The rows of a group lie close to one hidden flat surface of 14 dimensions, which may be shifted away from zero. Surfaces can cross.
(in the rows, 128 means zero)
Known rows, each followed by its group:
[151 149 125 157  94 174  90 170 100 119 124 136 179  82 132 109 113 170] -> j957
[127 112 108 143 133 147  97 140 130 174 159 112 146 132 159 135 110 137] -> j957
[131 150 114 184 144 104 117 132 185 147 154 121 116 149 159 131 137 128] -> j957
[139  82 122 145 150 142 128 133  65 142 138 149 138 119 188 105 105 105] -> j425
[108 170 129 120 146 135 113  95 115 104 118  86 135 110 133  33 103  96] -> j922
[116 174 134 103 172 133 127 159 117 107 131 127 140 112 121 108 143 162] -> j957
[100 132 100  80 143 124  98 139  97 181 165  81 110 157 160 190  57 160] -> j425
[140 170  82 137 107  82 149 109 154 157 127 129 177 135 115 125  68 126] -> j957
[143 132 120 165  67 111 225 189 115 165 142 125 120 163 135 163  58 161] -> j922
[170  88 107 147 117 113  73  79 122 137  63 168  91 156 163 124 135 159] -> j957
[ 95 118 127 125 137 133  97 134 106 194 141  98 164 144 150 109 151 122] -> j140
[122 124 171 199 133 138 115 149  90  88 123 140 107 134 156  88 168 145] -> j425
[112 165 119 104 200 117 154 173  92 113 179 148 162 110 152 107  94 127] -> j425
[134  86 111 155  98 115 156 174  65 155 144  95 138 102 171 132 123 206] -> j425
[118 175 130  76  92 117 136 131 114 131 109  98 136 136 123  76 118 176] -> j922
[ 77 113 115 137 171 155 151 106  91 121 123  89 123 124 143 122  54  97] -> j425
[123 171 148  70 111 123 141 163 153  78 153 192 105 116 118 137  82 103] -> j140
[130 120 129 176 141 158 136 135 118 112 173 162 128 120 132 113  92 113] -> j425
[105 151 105  79 179 108 120 115 104 139  67 126  87 151 165 127  86 148] -> j922
[131 150 124 120 123  80  27  94 175 105 121 136  99 122 129  82 140  87] -> j140
[165 117 109 164 167 106 163 131 113 121 129 106 138 180 108  87 119 176] -> j957
[143 145 141 101 122 119 112 148 105 158 184 118 141 148  54 169 128 103] -> j957
[127  89 133 134 108  84 122  98  75 117 106 123  99 135 132 144 141 143] -> j957
[119  98 134 107 163 178  49 134  81 107 138 129 136  84 155 130 131 125] -> j957
[106 123 137 117 143 147 136 133 110 133 131 114 128 128 141 145 137 139] -> j425
[ 58 122 133 149 116 141 129 125 185 192 104 110  86 173 110 123 164 143] -> j957
[105 155 108 148 157 124 117 143 116 166 141 131 107 108 158  38 109 124] -> j922
[125 106 168 213 137 138  82 101 126 106 140 105 131 160 128 168 150  31] -> j425
[138  88 133 141  86 173 127 127 110 175 152 138  81 164 107 153  77 117] -> j425
[ 91  87 129 161 138 134 141 135 147 152 135 135 120 110 151 134 157  90] -> j140
[139 191 131  94 139  87 121 157  99 107 152 123 127 109 129 129 126 159] -> j957
[185  57 106 137 133  48  77 100 105 154 172 170 173 179 112 165 177 157] -> j957
[ 76 138 130  95  90 135 117 139 146 160 105 122 101 145  99 122 106 139] -> j140
[129 122 116  88 171 165 140 135 131 171 110 135 151 135 122 179 167 170] -> j140
[ 97 142 113 107 131 134 100 143 154 135 148 111 131 134 100 151  81 131] -> j140
[117 110 139  71 134 113 138 161  99 134 156 146 140 137  93  81 163 173] -> j922
[130  82 108 148 145 144 111 137  94 197 158  88 153 137 162 138 144 147] -> j140
[158  99 111 102 151 116 108  82  77 145 129  96  68 161 135 145  74  87] -> j957
[130  80 154 162 129 145 102 131  95 113 161 116 138 126 140 129 193 163] -> j425
[196 107 129 163 146 118 139 139  67 111 150 137 153 148 110 130 113 100] -> j425
[ 97 180 135 153 162 120 139 114 140 143 119  94 191 144 145 114 172 144] -> j957
[ 97 123  95  90 128 132 111  70 133 179  92  99 140 148 123 134  75 101] -> j922
[110 106 146 124 125 119 123 168 101 147 124 129 102 168 139 174 118 118] -> j922
[133 129 144 151 141 131 159 161 132 101 190 108 149 124  93 126 134 111] -> j922
[143 104 111 100  71 129  96  90 136 146 130 142 115 111 135 105 125 153] -> j425
[ 86 162 128 131 184 117 200 181 103 150 123  87 105 112 141  49 138 130] -> j140
[ 69 145 140  77 103 107 165 160 122 129 125 104 137 132 133 110 122 164] -> j922
[159 108  91 127 123 157 156  93 139 165 128 116 134 137 146 173  77 124] -> j922
[163 104 115 116 103 192 119  92 125 185 155  82 126 113 176 160 135 131] -> j140
[109 158 124 125 116  85 139 108 119 118  94 130 172 151 139 104  89  95] -> j922
[125 128  89 157 172 108 106  87 198 141 111 123 152 108 105 150 138  77] -> j140
[130  93 118 116 113 115 150 124  92 135  86 113 122 120 137 155 134 168] -> j425
[122 150 104  98 165 100 120 117 137 140  98 181 113 131 120 110 122 121] -> j922
[100 111  82 138 131  92 116 103 124 144 100 117 145 131 166  76  79 166] -> j957
[112 100 110 137 140  70 103 120  93 128 106 150 120 143 164 144  89 116] -> j425
[157 157 123 162  91  75 124 156 160 114 156 126  96 133  56  91 101 114] -> j140
[114 108 117 194  90 103  91 103 145 150 133  77 156 132  92 100 158 151] -> j140
[ 99 120 146 134 165 168 157 112 151  96 109 126 127 115 127 151 144  80] -> j922
[ 75 153 111 105 138  70 123 148 149 142 172 129 149 100 158  79 110 102] -> j140
[107 174 124 168 162 159 169 108 145 109  73 127 100  92 146  58 158 175] -> j922
[134 192 117 151 127 121 148 130 194 137 143 136 173 120  98 169 138 119] -> j922
[159 124  92 128 124 110  60 114 117 143 153 116 176 132 148 151 109 181] -> j140
[162 166 153 106 105 156 125 141 131  90 139 122  76 124 119 113 110 130] -> j140
[138 114 138 123 129 120 119 173 118 161 176 149 132 131 158 176 142 110] -> j425

New rows, each followed by its group:
[146 100 113  96 164 124 131 118 124 141 131 134 100 144  89 121 108  85] -> j140
[137 130 135 180  91 105 103 121 140 125 132 160 161 129 122 135 161 145] -> j425
[147 180 134 134 136 114 137 128 123 138  50 160 128 165 136 149 148 161] -> j922
[111 143 128 147 186 139 212 138 143 112  80 173 116 128 127 146 127 123] -> j922
[144 139 109  96 130 133  81 122  90 158 137 136 178 111 160 155 110 125] -> j957
[202  78 112 120 122 116 151 137  87 112 137 120 108 121 113 162 110 133] -> j425
[126  91 119 125 103 153 165 111 141  95  84 142  82  45 190 111 136 136] -> j425
[157  89 100 160 187 126 139 175 102 143 203 115 126 117 150 153  86 107] -> j140
[188 141 175  72 180 136 114 143  91  97 148 100 128 162  82 153 208 117] -> j425
[ 98 123 111 123  81 159 131  96 169 151 134  76 138 132  64 158  75 120] -> j140
[130 157 123  56 139 128 157 113  99 146 111 158 185 111  93 203 118  98] -> j957
[154 156 107 123 131  49 154 117  69 105  75 130 172 190 159 119  66 154] -> j922
[139  93 145 131 145  90 133 125  53 105 187 128 155 116  93 187 110  31] -> j957
[ 92 136 123 134 146  96 119 126 116 170  99 130 159 173 122 140 144 146] -> j922
[118 110 128 146 171 164  93 129 132 113 126 111 126 120 156 161 153 155] -> j140
[117 132 127 138  93 139 134 108 109 152 113 129 172 114 135  83 137 134] -> j425
[123 174 140 136 119 142 167 201 128 188 171 121 111 127 148 116 110  88] -> j140
[144 164 128 119 119 191 132 146 152 185 110  73 104 151  83 160 142 168] -> j140
[ 92 179 165  68 165 189 129 150  85 145  86  72 103 191  57  85 105 102] -> j140
[151  85 116 112 144 125 168 136  92  92 129 143  88  98 137 179 102 148] -> j957
[123  99 117  74 138 145  88 118  61 182 129  90 114 171 136  94  76 116] -> j140
[ 74 100 137 120 110 121 161 121 155 102 126 118 157 116 156 170 136 132] -> j922
[139 114 113 181  86 104 114  92 102 150 113  91 136 167 118  98  85 123] -> j922
[124 123 109 101 157  92  93 137 141 154 105 181 112 167 120 108 147 165] -> j957
[127 180 173 117 142 176 148 166 102  96 118 134 139 138 127 129 167 175] -> j140
[ 81 141 126 112  77  84 118 135 140 158 101  93 102 168  69 140 124 179] -> j922
[140 135 122  79  95 122 162  92 106 153 117 119 114 145  89  69  80  71] -> j140
[174 112 129 138 111 156 117 110 119 117 106 138  98 129 188 149  99  99] -> j922
[129  74 113 178 183 114 137 141 110 121 117 137 131 142  95 140 123 120] -> j140
[104 128 108 188 112  66 111 150 135 150 131 146 106 128 172 109 100 140] -> j922
[165 113 113 183 109 109 133  96 115 111  82 127 145 128 125 180 110 128] -> j425
[ 77 124 101 127 114 137 150 169 172 242 165  97 173 123 107 184 164 173] -> j140
[113 124 125 126 127 181 177 121 135 148 109  98  74 122  91 107 104 129] -> j922
[154 173 135 155 127 106 135 142 130  74 117 146  99 107 132  58 141 158] -> j922
[175 134 145 170 117 147 101 137 129  98  94 165  80 131 154 141 142 137] -> j140
[109 124  95 117 149 116  95 129 124 128 123  89 104 128 130 112  66 149] -> j140
[137 122 132 113  94 164  83  63 153 136  89 160 122 115 153 121 160 125] -> j425
[135 126 122 126 172 154 129  78 121 129  91 103 153 157 128 174 134 120] -> j922
[134 127 151 170 110 169 116 122 121 160 180  99 201 129 117 135 167  89] -> j425
[104 115 179 133 111 162 125 167 104 127 152 137 108 125 104  56 153  53] -> j922
[ 76 191 135 165 109 185 164 110 168 160  90  92 133 100 156  91 116  91] -> j922
[124 133 139 131 112 139 138  69 137 113  98  94 124 117 109  76 169 114] -> j140
[168 123 117 126  97  95  84 177 140 187 180 142 111 149 111 140 141 150] -> j140
[143 161 161 153 119 138 104  95 108 112 115 101 157 132  99 151 192 127] -> j957
[ 62 134 117 136 128 127 158  94 163 102  62  73  80 127 123 157 111 181] -> j922
[104 170 114  97 150 113 152 137  95 163  42 148  88 163 172 111  94 166] -> j922
[ 60 119 115 113 111  63 159 220 115 183 173 145 137 132 198 137 113 198] -> j922
[101 110 106 168 131 102 161  85 172 117  64 196 136 121 143 146 117  97] -> j922
[ 80 146 126 135 127 109 158  96 142  87  59 118 126 125 169 138  87 107] -> j922
[187 109 110 132 188 132 134 134 150 160 174 122  85 103 155 126 164  68] -> j140
[104 110 110 118 189 118 121 134 146 160 176  91 123  92 165 103 164  91] -> j140
[ 69 143 149 125 128  99 172 158  99 155  80 133 144 188 123 147  94  85] -> j922
[183  98 133 172 106 156 125 114 124 172 128 152 186 146 117 218 159  91] -> j425
[152 111 119 162  44 147 108  92 113 160 113  76 164 104 145 117 151 185] -> j425
[112 116  94 125 155 156 114 121 147 221 143 154 107 120 116 109 144 138] -> j922
